The rows of a group lie close to one hidden flat surface of 12 dimensions, which passes through zero. Surfaces can cross.
Known rows, each followed by its group:
[-31  -5  11   5  23  40  -2 -26  -3  54  -2  13 -23  13   2 -59  -9]  (6)
[ 40 -11  16  43  11 -31 -17   4   4 -51 -19  29 -26 -17  26  35   0]  (4)
[-58  -9   3 -16  15 -23 -30 -33 -17   0  27  10  -5  29  -6  37  -4]  (3)
[ -5  30   5  17 -11  45   0   3   4  17 -48 -57   7  10  -5  -6  -3]  (6)
[-13 -17   1  19 -30 -13 -33 -28 -73  29  -7  12 -39   7  14  56 -54]  (1)
[-14   9   2 -31  18  16  20 -14   4  60 -20  -8 -32  11   6 -29  22]  (6)
[ -4  32 -16 -24  55 -26 -16 -35  49  21 -25 -27 -11  47  -6  15  -3]  (0)
[  3  11 -45 -54  -3  -1  11 -10  22  -8   2 -40  36 -12 -30 -17 -12]  (1)
[ 15  -1   6  25  28  -5  54 -30   7  -2  -4  20  19   3  10  16 -32]  (4)
[-37  32   9  53   2  22 -31   4  30 -37 -37  23   2  16  -5  19 -41]  (6)
[ -3 -39 -45 -24  -1  -2  16 -13 -14 -13   1  -6  13 -32 -10  -2  -6]  (5)
[ -8  -5  18   3 -25  16 -22  48 -29 -17   5  10 -14 -33 -35 -32 -18]  (4)
[-35   9   4  10  -5 -38 -41  34 -28  11   9 -24 -53   0   4  13 -19]  (6)
[ -6  -2 -13   4  10  -2 -13  26  21  41 -28  51   7  11   7  10   0]  (4)
[-42  38 -16  10 -28  42 -22 -18  15  13 -18 -39  16  22 -12   2 -15]  (1)
[  6 -19  -5  19  -2  22 -21  26 -26 -41 -31 -27  22 -17 -31  13 -34]  (0)
[ 19   6  15  -1  23   1  23 -34   6 -48  10 -32  50   3  -3  10   2]  (6)
[  1  -7  11  36  -8  -4 -53 -22 -13 -13  27 -36 -13  46 -15  40  -9]  (3)
[ 11  22  -7   1  -4  21 -31   5  -6  16 -48 -55   3  21   2   3 -28]  (1)
[ -4  51  18   5   7  11 -17  11  25  35 -41  54  22 -16  -1 -14 -28]  (0)
[ 17  18 -13  -1 -17  17  18   6   6  42 -53  22  -7 -28  16  -7 -10]  (1)
[ -4 -14   7   9  -6  -1 -17  22 -39   9  -9 -39 -35  10 -38  25 -19]  (0)
[ 21 -37   1  38 -14  41 -29  19   2  27 -25  70 -16 -10   9 -38 -12]  (6)
[ 37 -27   3   7  34   7   2  29 -11 -31 -42  21   3 -24 -11 -13 -19]  (6)
[ -4 -18   9  -9   2  -8 -16  40  -7 -33  25  27   4 -11  44 -32  53]  (3)
[ 13 -17  32  23  19  25  74  29  -2   1   7  -7  28  20   5 -30  -8]  (2)
[ 12 -21  13  19 -36 -18  46 -43 -15 -16  55 -36  17  -4  37  15  -6]  (5)
[-27 -16  34  16   2 -29   6  30 -17 -10  -2   1 -27   9  18   9 -27]  (3)
[-13   9 -21 -37 -26 -31 -18 -31  10 -30  27 -30  35 -17  13  21   9]  (0)
[  3  10  26 -46 -27   2  -5 -34  25  31  -1 -38   0  20  14  -9  36]  (0)
[  3 -30  19 -24  19  14  13  37 -11 -39   5   4 -17  -7 -60 -18  24]  (0)
[-10  19  19 -33 -11 -15 -30  31  19 -18   5 -50   7  12  14 -15  39]  (4)
[-10   1  49 -18 -31 -14 -42 -12   5  23  21 -20 -29  30  -5  11  25]  (0)
[ -7  21   3  24  -7  15 -27 -38  49 -14 -13  -2 -26  31  13   8  16]  (4)
[-10  -9  19 -10  -2 -13 -11   1  16  12  -2  15 -46  13  55 -48   3]  (5)
[-33   3 -36 -26 -15 -10  22 -39   6 -33  84  -9  23  14  21 -14  21]  (3)
[ -1  17  -7  -1   7  43 -14 -27  48  32   0  35  23  44 -18 -20   0]  (4)
[-20  -2  -2  -4   0  24 -24   6 -21 -23  11 -21  10  30  10 -18  -7]  (1)
[ 20  -4  25  26  -3  -7 -37  27 -11 -22  -1  -6  -7  -1  11  10  19]  (3)
[-10 -56 -21  -4  10  18  -5  19 -24  13 -17  46 -52  -1 -41  -5 -15]  (5)
[  2 -29   2  -1   2 -16 -42  -9 -16  23   5  12  15  20  39  16   6]  (3)
[ -3  -9 -41  -9  -3   6  46 -23  19  39  33 -15  23   9  30 -55 -31]  (6)
[ -5 -22 -41 -20  10  31  44  -1   6   3 -34  36 -21  -8   3 -38 -22]  (2)
[ 16 -26 -24  -6  11  13   0  31 -10 -11 -12  -2  -5 -18 -17  -7  30]  (5)
[-66   0  -5 -10 -27  -3  13  33 -18   0  25  15  24 -21 -10  13  11]  (4)
[ 33   6 -18  -6 -20 -20  40 -13 -20   0  21 -16  50 -30  43   9  -5]  (4)
[ 26 -12  41  15  22 -20  42  23 -12 -30  43  29  32  13  14 -19 -32]  (2)
[-66  29  25  -4   4  22 -20  26  -6  -6 -42   8  27   4  20  -2  -1]  (3)
[-34 -38 -27 -29  39  -7   2  -2 -66  13  -3  27 -30 -14  13  -5   0]  (1)
[-15 -31 -29 -37 -12 -10  10 -32  23  36  39  29  -3  14  17 -31   1]  (0)
[-16  20  14 -14  33 -29  22 -11 -13 -30  13 -39   9  -5  13  -5 -10]  (6)
[ -8  26   9  25 -18  29 -36   8   1  12 -15  13  15   7 -31   7 -29]  (3)
[  2  13 -23   2   6 -19 -26  44  46  54 -12   8 -22 -15  -3 -33  13]  (1)
[-15   2  -7 -45  29  -9  -5 -31  14   2 -18  45   1 -23  -1  -2  26]  (0)
[ 22 -21   3  12  31  19 -56   5 -19  21 -39  -3 -26  26 -55  19 -26]  (3)
[  6   1   6 -25   8  16  28  10  -8  25 -26  19 -24 -21  -8 -16  30]  (0)
[-11 -23 -38  15 -37  60   6  15   9   6 -40  28 -17 -18   3 -23  20]  (6)
[ -9   0 -36 -26 -11  -5  53  20 -30  -4 -29  14  19 -77   7   2  -1]  (4)
[ -4  -3   8  35  -2  17 -38 -25 -29   6   5 -18 -19  28 -25  37 -10]  (4)
[ -3 -29 -41  10 -12  39   3 -61 -30  -3  23  -6  -3   4 -22  24  16]  (4)
[-53   3 -41 -46  -3 -19  -3 -46   7  -2  18  46 -17  15   4  24  -2]  (5)
[ 16  18  16 -12 -16  14 -20  -3  19   6 -19  24  15  16 -55  53  25]  (6)
[ 10   6 -51  17 -50  30   2   0  -1   7 -20 -11 -11  23  41  39  32]  (5)
[ -4 -25  -1 -13   3  21  34   6 -31  16 -32  29 -28 -44 -46  -8 -15]  (5)
[ 14 -14  36   0  53  -5  11   2  -3 -28 -29 -30 -13  31 -27  19  -6]  (2)
[  2   9 -20  41 -44  25  39   7  52  63 -12  12  11 -29   8 -25  -2]  (1)
[ -4 -15  39  -4  44  10   0  12 -28 -13   1  28   0 -19 -36 -37 -15]  (6)
[-13 -29  -2  52 -36  44   6   4   8 -22  31  17   5  18  21 -25  10]  (0)
[  8   5 -32   5 -19  -7 -15  -2  -3  56 -10 -18 -12 -29   9   5  14]  (2)
[ 57  25  11  11  23  -2 -55  12   4  -6  -5 -11 -13   9 -36   3  14]  (3)
[ -4   5   5  13   8  -2  53  24 -21   7  11  32  26 -47 -24  -7 -21]  (2)
[  4 -12 -21 -18  43 -35  30  11 -24  -7  -5 -38  26 -63 -12   7  19]  (1)
[-32 -32 -22  31  -4  33 -28  19  -3 -38   1  28 -15  -2 -28  -6  -2]  (0)
[ 21   1  34 -49 -27 -41   6  24  61 -20  11  -2  49 -13   7 -16   4]  (2)
[ 48   2   5  16   1  14 -19  10 -11 -37  -1   2  35 -23 -11 -15 -20]  (2)
[ 22 -63  19   0  17  -7  23  13   1  39 -24  51  -5  -9  16 -15  -3]  (3)
[-12  27   3 -17 -18  -1 -48 -37  31 -20  27   7  19  29   6   3   2]  (2)
[-22   3   5 -14   3  46  29  -8  -9 -39 -26  34  22  -6 -53  13 -20]  (5)
[  9  40   8 -17  17 -43  26 -20 -18  25   9   5  38 -21  59   7 -13]  (1)
[  7 -17  11  21 -10 -18 -22  40   1  11  29  38 -19  -1  25 -26   6]  (1)
[ 18  13  52   5  -6 -11  15  21  26 -41 -16 -43  32  16  12  11  -2]  (2)
[-46   1   5 -14  -9 -32 -21 -13 -12 -24  26  16 -10 -18  15  32  38]  (3)
[ -4  24  37 -35  34 -37  21  -1  -5 -31 -10  -8  13  15   9  27   0]  (2)
[-30  34  -2 -35  14 -22 -31 -23  41   5 -11   0  -9  24  58 -31   3]  (5)
[  6  15 -12  16  12  44  29  10  23  16  13   0  24  26 -41  -3  40]  (5)
[ 69 -48 -13  12   8  21 -42  30 -21 -21 -27  25  -7 -10 -11  -2  19]  (4)
[  3 -17 -17 -52 -28   6 -44  20  -2 -38 -15  19  -8  -4  27 -16  31]  (2)
[  9  27 -17   1  25  30 -62 -43 -21   4  28  41  10  32 -17 -17 -21]  (2)
[ -7 -13  -8  -3   9  -2 -31  13   3  35  -8  13 -29  15 -43  -5 -38]  (1)
[-26  22  39  -9  13 -16  11 -50  10  23   4  -4 -14  17   1   1 -34]  (5)
[ 24  31  20  -7 -10   6  31   1  -1 -40 -11  12  15  14  34  19  14]  (5)

New rows. What belongs after each?
[ -2  -2 -50  -6 -12 -11  15  27   6 -54  14 -10  -2 -34   9  -1  36]  (0)
[ 33 -14  17  42 -44  -7 -32  49 -12 -10  33 -18  23   7  17 -18 -42]  (1)
[-30  38  -6   9   2 -22 -41  -5  13  18  19 -56  21  17  -1   9 -10]  (1)
[ -6  22  72  11  -9  14   3   9 -16 -28 -37  -9 -41 -21  21 -16  12]  (5)
[ 29 -37   0 -12   4 -18 -49 -23  40  -8  31 -26  13  -8 -62  -2  22]  (2)
[ 44 -23  35  -1  29  20 -14  26 -19  -5   3  -2  12  19 -47 -32 -25]  (4)
[ 17 -12  47 -32 -39  42 -13  19 -27   3 -48 -28  19 -34 -33 -13   6]  (0)
[-15  23  22  38  -5 -18 -17  14 -37 -16  -2 -10 -15 -19  -7  47  -6]  (2)
[-27 -17  42   4  23  27  20 -11   5   3   3  13 -49  23 -23 -34  19]  (5)
[-22 -31 -14  19   4  -2  -2  23  -7 -18 -14  58 -13 -20  -8  29  12]  (4)
[ 39 -25 -54 -51 -35 -18  26   0   9  28   9  43 -20 -17  50 -36   1]  (1)
[ 22  34  41  -6  17  -2 -18  46 -12 -23 -45  35 -12  -6   1   7  -1]  (5)
[  4   1 -15  41   4  -8  16 -65   0 -21 -20 -18 -45  -1  26  47  -3]  (4)
[ 20  -6   7  39  -3  -5 -15  15   8   0  29 -37 -53  51   3 -15 -17]  (3)
[-32  52  29 -25  -6  33  31 -18  31 -12   2  31  32 -17 -25 -12  38]  (0)
[-43  35  15 -17  13 -17   9   1  23  -6  -3  11 -26  29 -11  28  13]  (6)
[-16 -37  27  35   6   6  46  18  -5   6  42  15  -2  29  -5 -28 -40]  (4)
[ 10  -7  -9   1  29  -9   7   9  24   1 -26   6 -13  30  -7   6 -25]  (6)
[ 21 -41  -3  16 -20  12 -21  51  -5   0 -19 -41 -26  17  33 -22  30]  (4)
[-47 -26 -18   2  25  -3  -3 -15 -36  10  12  -1 -24  -3  -3   9  12]  (1)
[ 13  51  20  -3 -46  18 -24  11 -16  83   1  -9  31 -24  -8 -16 -12]  (6)
[ 36  29   2  45 -31  11  -9 -33  28 -33  -8  -7  15  -3  44  15   7]  (4)
[-15 -14   5 -28  51 -11  24 -12   1 -15  11   3 -25  18 -43  -4  -4]  (3)
[ 56  25  16 -13  16 -19   9 -17  17  -5 -26 -51 -27  -9  26 -35 -17]  (4)
[-19  -4  25  63 -12  -6 -11  30  -6 -17  18  -6   0 -33  -1  16  34]  (1)
[ 39   1  -5   0 -24 -21 -29   9  52  21  -3   4 -51  33  32  -7  26]  (1)
[ -7  -6 -31 -51  -6  11   6 -24  15 -42   6  29  21 -14  -3 -20   6]  (2)
[-30  -4 -12 -20  -9  26 -10 -24 -45 -39   8 -17   1  21  22   7   6]  (1)
[  6  -8  36  -3  31  -1 -24 -17 -33  -6  -7  22 -15 -25  -4  -5  24]  (6)
[ 27 -29  -5  60 -17  15   3  19  38 -32   4  35  16  30  36 -19 -35]  (6)
[-19  33  20   5  18 -24  14  -8  -2   6 -18  -3   8  -6  -7  33 -23]  (4)
[  4  -3  11  40  21  -9  -5   7  25 -54 -14   0   0  27  18  13 -30]  (6)
[-13 -52 -20 -16  58 -38   7 -16 -13 -14  27  35 -38  -3   4 -22 -16]  (6)
[ 11 -22  38   1  11  -5   0  12 -15 -28  33  -6  -1  19 -23   5  19]  (6)
[-11  -8  45 -29   4  27  -6   3  20 -41   1  12   1   3 -43 -16  49]  (0)
[  9   6 -20  -5 -19 -29 -14  -4 -18  76  39  15  22  13  33   8 -19]  (4)
[-27  14  44  24  -6  -4 -15  22  13   3   2  12  -8  22 -17  13 -18]  (2)
[ -4  15 -41  -7 -12  -5  22 -26  12  -6 -38 -12  -9 -44   1  15 -17]  (2)
[-15 -21  38  -7 -12 -42 -33  23 -22  -2   9  37 -49 -44  33 -40 -27]  (5)
[-47  22 -39 -44  21  41  31 -24   9  19 -14   0  35   2 -14 -38  -8]  (1)
[  1  10 -36  41 -14  40  11  -2 -20  27 -35  -1 -26   1  35 -11 -22]  (2)
[ 13 -15 -54  -4   0  10  -2  24   4  29   4  36  30  -2 -29   2 -21]  (5)
[-21  19  11  -5   3  41 -17  17   2   1 -55  22  33 -21  -8  -5  10]  (3)
[ 11   9 -15 -36  21   6  41 -24  16  -5  12  21  29 -22 -33 -15   7]  (3)
[-31   5  10  12  18  21  45   6  19 -61   5 -56  15  36  -9 -10  -8]  (6)
[-10  12   4  26  -4  26  12  34 -31   9 -10   4  39 -25  42 -35 -10]  (1)
[  0  -4 -18 -48  63 -15  -9 -15  -6  -3 -56 -32   7 -29 -43   3 -16]  (5)
[ 21 -32 -21  -2   5 -11   2  13  -5   1 -24 -62 -44  29  12  21  22]  (6)
[-40  17  -6  10 -49  38 -38 -11 -15  20  -9  43 -33  31  32   3 -13]  (1)
[-42  12   0   6 -61  14  -5  14  31  45   4 -20   6  -6   7   2  40]  (2)
[-13  -7  -6  48  -5  21 -10  11 -13  15 -52   1 -28   1   3  36  -9]  (4)
[-50  39 -30 -23   2  -1 -29 -11  40  25   9   5  29 -18  -3 -34   1]  (5)
[  3  40  32   6 -20   6   2   7  50 -22   3  54   5  -3  -2  -1  31]  (1)
[  9 -26   4  12 -26 -30  24  37  21  34  -7 -31  -3 -51 -14   7  16]  (2)
[ 14 -15  50  46  37 -35 -29  35   5   4  23   9 -21  20  -8   3   5]  (1)
[-12  19 -32 -32  -9 -31  34  12  -1  21  15 -24   5 -18  22 -14 -15]  (6)
[  7   8 -28 -15 -22  14 -15 -52   2  47   3 -38  13   9  -7  23  19]  (6)
[ 21 -35 -59 -27 -11  20  19 -23  12  10  11   5  10  -3  27 -21  43]  (4)
[-14   9  38   2  18  13   8   4  39 -35  -9  -9 -31  18 -22 -43  -9]  (4)
[ 25   2   3  -2  -1 -37   9  -8   3  31  17 -38 -42  27  46   9  31]  (0)
[-30  28 -36   9 -14  19  10   2   0  42 -47 -16   0 -47  19   3  22]  (1)
[ 12 -20   2  14  -5   8 -30  -5 -17 -15  19 -33  19  31   0  34  34]  (4)
[-30  -6  -5 -18   6  -3  48 -11  37   3 -29 -18  -9  -9 -21   7   0]  (2)
[-35   6  36  36  -4  11 -54   1   3  15 -12   2 -12  16 -37   3 -53]  (5)
[-20  27   9  -3  20  -3 -14  -4  12  27 -27  16  -1 -10 -56  21 -25]  (1)
[ -2  12 -10  19  36   8  29   3 -47 -11 -36 -25  -1 -17 -33  37 -25]  (0)
[  5  -2  53   1   0  -9  -7  12 -35  15  17   9  14   3 -41  10 -46]  (0)
[ 28  19  60   1  -5 -28  45 -14 -30 -20   5 -21   8 -36  14  15  -7]  (5)
[-14 -31  -5  11 -15  -7  57   6  16 -16  -4   6 -35  27  55 -12 -17]  (2)
[ 32 -26 -18   7   7  20  -8 -46  17   1  -2 -34  24  35 -23  29   5]  (6)
[  3 -13  -3  -9 -26  -2  11 -46  -5   7  20  11  -4  21 -18  27 -41]  (1)
[ 31 -12  -5 -14 -22 -30   4  -3 -11  13   1  35 -11 -26 -15  22 -35]  (1)
[  5  12  25  28 -54  34   6  -6  29  14  47  47  45  18  10 -19   4]  (6)
[ -2  -8   7 -68  24 -28  34  10 -14  18  16   3 -25  -1 -24   0  42]  (6)
[ -9 -14  -2  -2  -4  17 -10  -3 -18 -74 -14 -30  25 -13 -22  27   3]  (5)
[-25   7 -32  24 -41   4  -4   7 -16  29  20 -57  -5  -9  37 -34 -31]  (6)
[-44  26  12  19 -51  18   3  -9  -1  -6  30  -3 -14 -30  12  -6  48]  (5)
[-12  23 -36   4  33  -2 -18 -67  30   6 -39  33  14 -10   4  24 -28]  (6)
[ 15   3 -47 -31 -12   0  27 -28  32   3 -13  -1  22   1  -5  32  18]  (6)
[  5  -4 -25  35  14  -3  34 -19  -7  18 -54   1  -5  -9  33  52  -9]  (4)
[  0 -43 -26 -28  19  14  21  -6  15   4   4  45 -26  28  10 -46 -14]  (2)
[-27  13 -45   6  43 -12 -35  19  26   1 -32  51 -48  -3 -17   5   7]  (0)
